The rows come from 5 hidden closed curves, with some noise, and rows from the same curve form a group. Each curve winds through 8 dimensions. The rows are also pushed far along 6 directions, which tell nothing about the answers.
In the rows, zero is written as 128.
Some rows, each with its group after it:
[167 117 191  58 121  82 195 134 189  89 122 144  77 149  83 101 201 125
  76 156 187] | Delas
[152 123 164 109 179 173 185  68  88 127 157  73 179 189 115  81  96 178
  96 119 148] | pum
[142 173 124 151 103 129 215 140 167 116 110  85 125 140 108 160 119 120
 112 141  92] | pum
[ 71 135 132 117 172 152 120 174 100 134  88 125 138 130  91 138  73 134
 122 117 166] | tokas
[127 163 111 156 161 151 114 194 171 148 104  87 199 115  89 166  56 144
 106 145 157] | tokas
[107 170  98 160 138 156 148 149 168 137  86 176 133 103 133 159 102  88
 116 111 117] | tokas
[146  88 129 132 159 110  83 129 105 159 162 129 199 130 145  99 116 170
 123 152 190] | Delas
[ 89 153 121 155 119 132  78 121  99 128 127 158 124  97 155 153 107 106
 162 125  86] | Delas
[112 162 144 169  75 133 215 134 120  93 119  71  86 132 106 193 130 116
 127 122  78] | zefin
[142  77 110  98 182 141 106  40  84 167 151 158 113 178 131 120  98 170
 111  79 127] | pum
[185 135 117 131  89 108 121 166 169 113 132 117 130 111 122 141 146 123
 126 165 136] | zefin
[129 102 177 125 109  80 127 202 118  75 119 146  91  97 103  95 183 111
 132 173 189] | Zem
[111 116 117  73 130  93  66 108  85 123 120 213 103 140 154  93 152  91
 132 137 162] | pum
[100 119 119 180 105 105  72 101 106 129 130 160 120  87 176 149 118 109
 172 146 111] | pum
[143 157 147 151 106 134 145 174 182  99 116  91 127  97 115 136 128 126
 136 166 122] | tokas
[141 124 126  85 174 133  79 114 165 170 107 176 114 142  98 130  79 135
  99 108 185] | Delas
[173 103 128 116 139 123 160 140 189 153 129 101 187 126 111 122 143 154
  94 144 184] | Delas
[116 140 136 140 159 150 144  86 139 142  98 157 105 140  97 164  64 127
 100 109 160] | pum
[135 170 166 113  99 118 218 157 138  85 121  88 100 150  78 165 151 103
  99 128  93] | tokas
[127  95 108 138 105  65  50 139 113 138 136 156 138  89 166  73 170 114
 168 155 153] | tokas
[113 166 159 141 156 152 172 183 132  81  93 144 100 119  85 118 108 122
 101 139 158] | Zem
[ 95 132 155 144 140 115 140 186  97  74 130  94 151 127 134 109 141 140
 133 182 128] | pum
[118 101 126  75 143 109  93  67 112 159 155 191  82 145 152 127 155 131
 137  90  87] | tokas
[155 120 130 159 154 156 158 138 148 136 120 138 177 128 110 138 106 129
  86 120 189] | Zem
[142 131 128 153  91  87 120 177 153 143 151 153 148  89 143 148 172 100
 143 139 115] | Zem
[116 163 144 143 126 129 166 114 153 138 125 147  85 132  92 205 100 123
  92  99 114] | Delas
[139  96 142  99 161 139 186  43  96 131 140 143 119 178 143  82 139 156
 101 105 144] | Zem
[135 120 119 163 153 154 149 177 153 136 135  92 177 125 118 141 110 166
 108 137 152] | tokas
[ 88 162 158 137 128 107 107 157 139 110 114 171  64 108 122 145 115 100
 137 133 117] | Zem
[112 113 149 124 136 124 117  51  74 126 151 142 110 151 153 136 112 141
 137 124 109] | pum
[145 104 131  55 131 126 118  47 131 173 140 146 117 162 143 103 136 131
 137  98 116] | Delas
[ 94 102 156  79 123  77  67  91  75 102 147 187  81 128 146  88 197  88
 147 121 124] | zefin
[118  95 107 173 135 127  63 110 107 167 151 145 173  94 168 144 109 151
 148 129 150] | Delas
[ 95 157 137 188 123 139 163 179 150 122  97 111 136 109 108 180  88 111
 116 134 147] | Zem
[148 136  75 108 135 164 157  70 145 181 125 128 118 165 131 138  97 142
 115  76  92] | pum
[132 136 147 154  89 135 154 127 174 108 130 104 100 111 139 150 155 109
 141 129 100] | zefin
[118 119 167 104 163 150 157  76  68 106 126 146 107 163 102 123 110 131
 104 104 143] | Delas
[135 148  96 150 156 138  92 118 152 153 107 167 171 111 140 121  78 114
 115 129 155] | tokas
[ 83 113 157 140 159 150 127  67  35 110 144 128 104 158 138 147  86 150
 136 104  97] | pum
[ 87 100 112 135 168 161 124  93  75 145 123 113 104 150 141 134  73 179
 151 100  93] | pum
[115 130 187 108 122 115 200 141 154  80 104 121  80 124  94 127 163 128
 108 152 153] | Delas
[135 151 123 110 122  89  86 155 160  93 108 193 101 106 133 105 162  87
 120 166 145] | pum
[123 165 102 164 107 155 117 198 166 123 113  72 172  90 120 156 111 120
 149 145  97] | zefin
[134 126 137 127 183 152 152 180 127  87  95 155 186 129 121  64 124 128
  85 164 214] | tokas
[185 146 129  79 136 135 147 120 173 133 108 127 130 153  97  99 111 128
 100 144 168] | pum
[205 139 125 103 112 129 187 151 206 145 127 119 153 146  85 124 158 113
  70 122 180] | tokas
[179 107 134 101  93  79 107 144 138 116 153 121 116 123 116  81 196 120
 130 146 151] | tokas
[134 156 143 132 111 135 142 189 143 105 117 115 142 123  95 151 132 102
 106 141 164] | tokas
[134 129 121 194 108 146 165 128 121 100 154  62 133 115 166 122 134 169
 150 148  72] | Delas
[100 151 132 167 121 160 143 151 110  98 101 107  94 116 124 170  77 141
 142 137 106] | zefin
[132 136 127 113 130 116  83 169 125 104 122 175 117 114 118  98 154  99
 117 141 168] | tokas
[174 170 126  90  63  77 144 142 185 139 150 113 116 135 122 148 181  86
 126 135  77] | Zem
[111 111 127 128 174 152  89  81  88 154 163 127 175 148 150 121  99 155
 127 104 120] | pum
[165 113 131 119 156 108  99 100 110 130 160 151 132 146 137  87 130 150
 119 135 131] | Delas
[159 119 131 107 112 120  95 137 169 149 137 138 155 127 117 154 146  94
 114 118 158] | zefin
[ 43  87 138 167 161 117  72 125  57 100 119 171 123 105 172 100 135 119
 155 134 152] | zefin
[110 108 183 147 134 141 169 142  72  54 128  95 147 134 137 110 144 137
 124 171 153] | Zem
[174 127 116 167 101  98 116 163 158 146 141 127 174 105 117 143 140 106
 123 145 158] | Delas
[107 145 132  96 103  88 104  97 116 141 142 148  91 141 159 131 146 103
 152 124  78] | Zem
[161 102 107 124 117  81  64 126 113 121 163 141 189 123 178  73 178 122
 132 174 159] | zefin
[210 133  76 141  76 116 123 191 219 168 123  94 186  98 116 146 138 119
 122 153 161] | zefin
[109 136 143 161 135 131 148 166 103  55 118 100 163 113 159  83 147 130
 136 189 130] | Zem
[178 132 101 149 109 162 165 137 130 134 151  37 212 147 144 117 117 163
 128 152 117] | pum
[187 154  82 130  80 125 109 134 204 183 132 118 172 110 134 153 132  97
 132 119 117] | Zem
[154  92 167 130 108 120 126  94 107  79 161 115  97 129 132  97 188 126
 136 129 125] | zefin
[ 90 153 111 112 109 115 123 118 102 134  96 155  55 120 109 155 111 110
 145 106 103] | zefin
[113 115 145 122 153 135 124 137  85 144 150 102 178 153 138 115 102 157
 124 136 158] | Zem
[ 95 129 162 125 138 149 186  91  63 113 130 106  81 168 116 119 103 152
 123 104 126] | Zem
[138 137 147 121  85 132 164 140 158 126 147  59 131 129 120 168 155 125
 144 124  70] | zefin
[111 175  98 137 136 156 164 117 158 150  74 147 118 141  87 196  72  87
  91  82 125] | Zem
[139 131 138 159  72 124 138 187 150  89 137  56 155  90 139 108 182 117
 161 171 116] | zefin
[169 150 150  97 103 108 189 137 146  88 160 119 115 151 121 126 198 112
 101 135  72] | tokas
[109  88 126 150 132 141 103 157 106 125 122 126 129 105 147 123 124 143
 158 134 138] | zefin
[ 50  96 158 148 168 133  88  89  66 118 127 161 108 120 171 131  91 150
 159 132 122] | Zem
[157 123 132 194 129 116 151 151 131  99 149 103 154 103 131 112 144 152
 126 161 125] | Delas
[154 118 101 130  85 116 132  60 137 183 145 133 123 138 155 157 129 113
 147  95  95] | pum
[115 162 126 132 148 161 131 169 149 110 105 100 161 126 104 125 103 124
 111 138 146] | zefin
[215  89 136  91 136 114 161  88 170 140 177 140 133 162 128  88 190 157
  84 121 150] | tokas
[156 129 125 123 127 110 156 132 144 121 151 115 167 135 139 114 165 139
 106 149 122] | Delas
[148 133 156 158  90  98 147 172 144  66 122 123 108  94 110 139 178  90
 129 161 123] | Delas

New rows. What belongs after each?
[ 96 105 138 179 171 165 125 160  92  98 126  74 191 105 164  93  91 189
 157 174 128] | tokas
[109 161 123 169 112 132 109 153 135 133 128 106 181  96 153 132 111 106
 158 149 109] | pum
[ 99 133 159 101 111 121 137  60  75 102 113 170  37 135 134 106 139  98
 149 105 110] | tokas
[154  93 145  97 172 166 180  31 117 157 136 112 137 168 118  93 108 176
 111  97 144] | Delas
[ 95 159  90 188 125 142  94 178 126 131 112 114 146 106 152 154  78 121
 149 135 102] | Delas
[130 123 167 108 113 109 135 114  90  91 146 143  88 147 119 111 163 114
 116 131 149] | tokas
[123 158 139 157  89 117 179 226 161  78  98  99 126 105 123 155 143 110
 128 184 129] | zefin
[103 100 118 131 171 153 102  64  71 162 125 166 144 142 134 140  83 133
 124  84 143] | Delas
[124 130 131 162 144 142 176 170 160 122 119  70 168 124 117 147 108 168
 108 151 142] | Delas
[113 135  93 130 137 166 156  81 114 147 115 127  93 153 140 135  97 146
 132  89  86] | pum
[ 85 144 114 121 121 102  89 149 107 146 120 144 130 121 148 128 120 109
 153 133 120] | Zem
[139 101 126 105 155 118  78  99 133 167 124 162 110 137 130  93  99 137
 138 118 167] | Delas
[185 150  99 139 118 136 168 122 204 149 132 148 144 126 128 147 149 109
  95 107 107] | tokas
[149 121 171  98  77  89 190 131 140  84 141 123  79 141 112 116 223  86
 115 129 123] | zefin
[152 120  85 130 110 125  58  68 157 203 161 141 128 118 165 169 102 134
 162  89  61] | Delas
[141 138 173 111  98  89 112 108 124  86 162 150 103 132 164 107 179  99
 135 161 106] | Zem
[126 114 137  93 127 114 133  70 161 141 129 173  36 145 120 147 153 127
 117  92 109] | pum
[ 96 112 100 150 171 166 116 114  74 138  87 150 125 146 121 136  49 146
 121 110 172] | pum
[ 97 104 162 166 151 157 149 108  91  96 138  88  96 134 125 141 105 176
 137 125 109] | pum
[ 96 118 153 150 135 162 158 126 107  94 128  75 139 117 150 124 123 173
 144 151 111] | Delas
[120 130 166 107 138 123 160  82 134 101 124 136 100 158 141 111 130 125
 112 140 139] | Zem
[145 118 175 147 145 164 207 116 124 100 151  72 149 146 123 135 122 177
 113 141 112] | Zem
[ 47 121 149 130 155 154 135 134  81 117  81 151  64 142 100 166  77 128
 126 104 163] | pum
[140 143 115 158 115 142 149 145 173 143 114 115 147 114 110 175 110 121
 105 117 147] | Delas
[174 154 134 159 129 163 196 111 131 125 148  64 181 156 102 140 103 135
  99 111 108] | pum
[115 151 190 114 112 129 187 107 123  93 109 124  38 143  89 129 121 114
 131 126 121] | Delas
[113 146 125 173  79  78 109 132 141 130 126 184  77  81 140 169 153  74
 153 124  97] | Delas
[121 147 185 107 137 125 211 122 121  76 124 120 102 149 101 112 154 138
  90 150 148] | Delas
[123 123 145 177 105 112 115 184 118  80 116 111 136  83 128 120 142 113
 147 170 153] | tokas
[146 117 164 109 129 129 134  85 103  93 157  96 115 152 107 110 159 135
 113 116 119] | zefin
[145 129 155 131 122 122 165 161 110  79 131  77 114 136  89  97 147 146
 116 148 148] | tokas
[158 137 148 113 164 148 176 107 155 118 132  84 171 179 116 109 101 156
  79 148 160] | Zem
[129 158 158  97 131 107 161 145 175  90 107 142  77 126 108 110 154 119
 115 154 117] | Delas
[144 109 153 131 157 174 156 143  92  87 124  83 145 152 116  97  96 179
 110 156 177] | zefin
[107 123 184 128 136 137 208 123  98  57 114 103  57 155 114  97 141 150
 111 142 139] | Delas
[106  95 183 107 143 119 175 119  65  65 119 102  78 155 132  57 145 166
 144 171 148] | pum
[ 80 113 159 143 104 110 148 146  83  88 104 118  67 115 115 133 140 123
 149 141 145] | zefin
[129 149 136 146 160 170 170 176 151 104 119  99 159 133 113 121 109 156
  98 150 148] | tokas
[ 93 134 158 129 152 149 165 103  97  90 123 136  37 141 106 130 121 151
 124  99  86] | tokas
[103 124 143 110 130 114 120  90 128 139 116 176  87 118 142 101 135 121
 140 130 152] | Delas
[118 111 165 133 122 116 163 145  69  85 159  71 150 144 141 108 160 156
 138 157 108] | tokas
[122 131 129 153 143 123 123 139 127 150 108 160 136 122 100 150  90 111
 109 114 183] | Delas
[116 112 136 144 180 151 107 146  97 120 139  89 173 135 123 109  85 185
 123 147 150] | tokas
[158 105 129 131 184 170 160  89 113 126 153  92 161 163 138  71 100 208
  97 133 159] | Delas
[ 98 170 118 118 137 166 193  91 135 126  79 131  48 158 103 172  66 138
 120 104  86] | pum
[130 113 133 185 143 139 125 154 118 110 145  94 201  92 137 139 126 160
 130 162 136] | Delas
[102 145  98 144 150 141 125 160 152 143  87 182 138 122 137 151  92 102
 108 122 160] | zefin
[ 94 138 153 159 111 119 124 157 125  99  93 147 112  82 115 145 130  86
 153 146 139] | Delas
[117 148 128 154 136 168 142  97 111 141 148 105 124 146 110 185  92 127
 122  71  69] | pum
[115 132 137  90 149 160 151  92  94 131 124 148 142 156 142 117 119 120
 116 106 124] | tokas
[183 132 119 179 113 146 179 138 155 153 153  50 210 125 115 143 112 157
 120 139 129] | Delas
[143 126 164 131 105 161 219 115  97  78 133  51  84 156 110 121 130 172
 129 138 104] | zefin
[155 152 131 147 111 121 155 178 167 107 153  83 174 118 141 131 158 138
 121 172 103] | tokas
[126 118 102 148 111 138 126  72 112 175 134 127 139 135 153 152  99 125
 143 100 120] | pum
[133 121 184 137 123  95 174 167 154  55 121 114  70 109 108 104 173 145
 118 179 146] | Delas
[145 150 140 184  88 148 161 128 101  74 154  70 140 108 151 122 145 132
 154 152  65] | Delas
[ 92 143 141 147 125 152 134  82  77 115 135  93 107 153 142 161  83 134
 143 111  78] | Zem
[159 121 121  81 141 121 145 120 136 143 153 143 151 157 130 110 165 131
 101 115 118] | tokas
[120 104  98 111 142 114  55 108 119 157 120 154 127 111 143  93 115 145
 150 133 159] | zefin
[125 127 151  70 162 149 130  81 123 152 124 153 102 172  99 145  90 139
  91  93 164] | Delas
[144 103 180 147 109 111 191  91  74  82 172  88 119 139 145  90 177 159
 138 156 112] | Delas
[128 156 115 117 122 124 105 117 145 137 110 175  83 128 127 128 114  93
 128 110 122] | Delas
[153  92 140 119 107  84 127 113  97 110 183 100 147 139 169  81 198 143
 151 152  88] | pum
[126  85 144  92 132 126 114  59  95 157 139 140  93 160 124 132 119 145
 127  96 155] | zefin
[136 141 111 132 147 119  75 178 195 139 105 157 133  97 112 147 103 123
 115 142 159] | Delas
[131 105 156 102 127  96 111 192 129  75 136 154 103 108 129  82 205 124
 132 166 149] | tokas
[130 120 134 166  74  86 114 189 143 117 128 132 111  73 129 150 170  99
 160 148 120] | Zem
[ 94 122 126 159 168 145 110 176  83  90 109 128 171 117 133 109 103 134
 119 152 167] | Delas
[138 106  99  92 190 158 122 116  96 145 131 131 171 181 121  98 102 165
  89 114 171] | pum
[181 120 114  62 141 124 113  93 180 156 124 154 124 153 121  92 142 120
 107 114 146] | Delas
[119 103  95 116 184 151 115 117 113 144  90 148 140 150 131  90  71 170
 114 142 194] | pum
[125  79 145  78 139 128  94  40  98 141 151 196  60 136 166 101 158 136
 152  90 100] | tokas
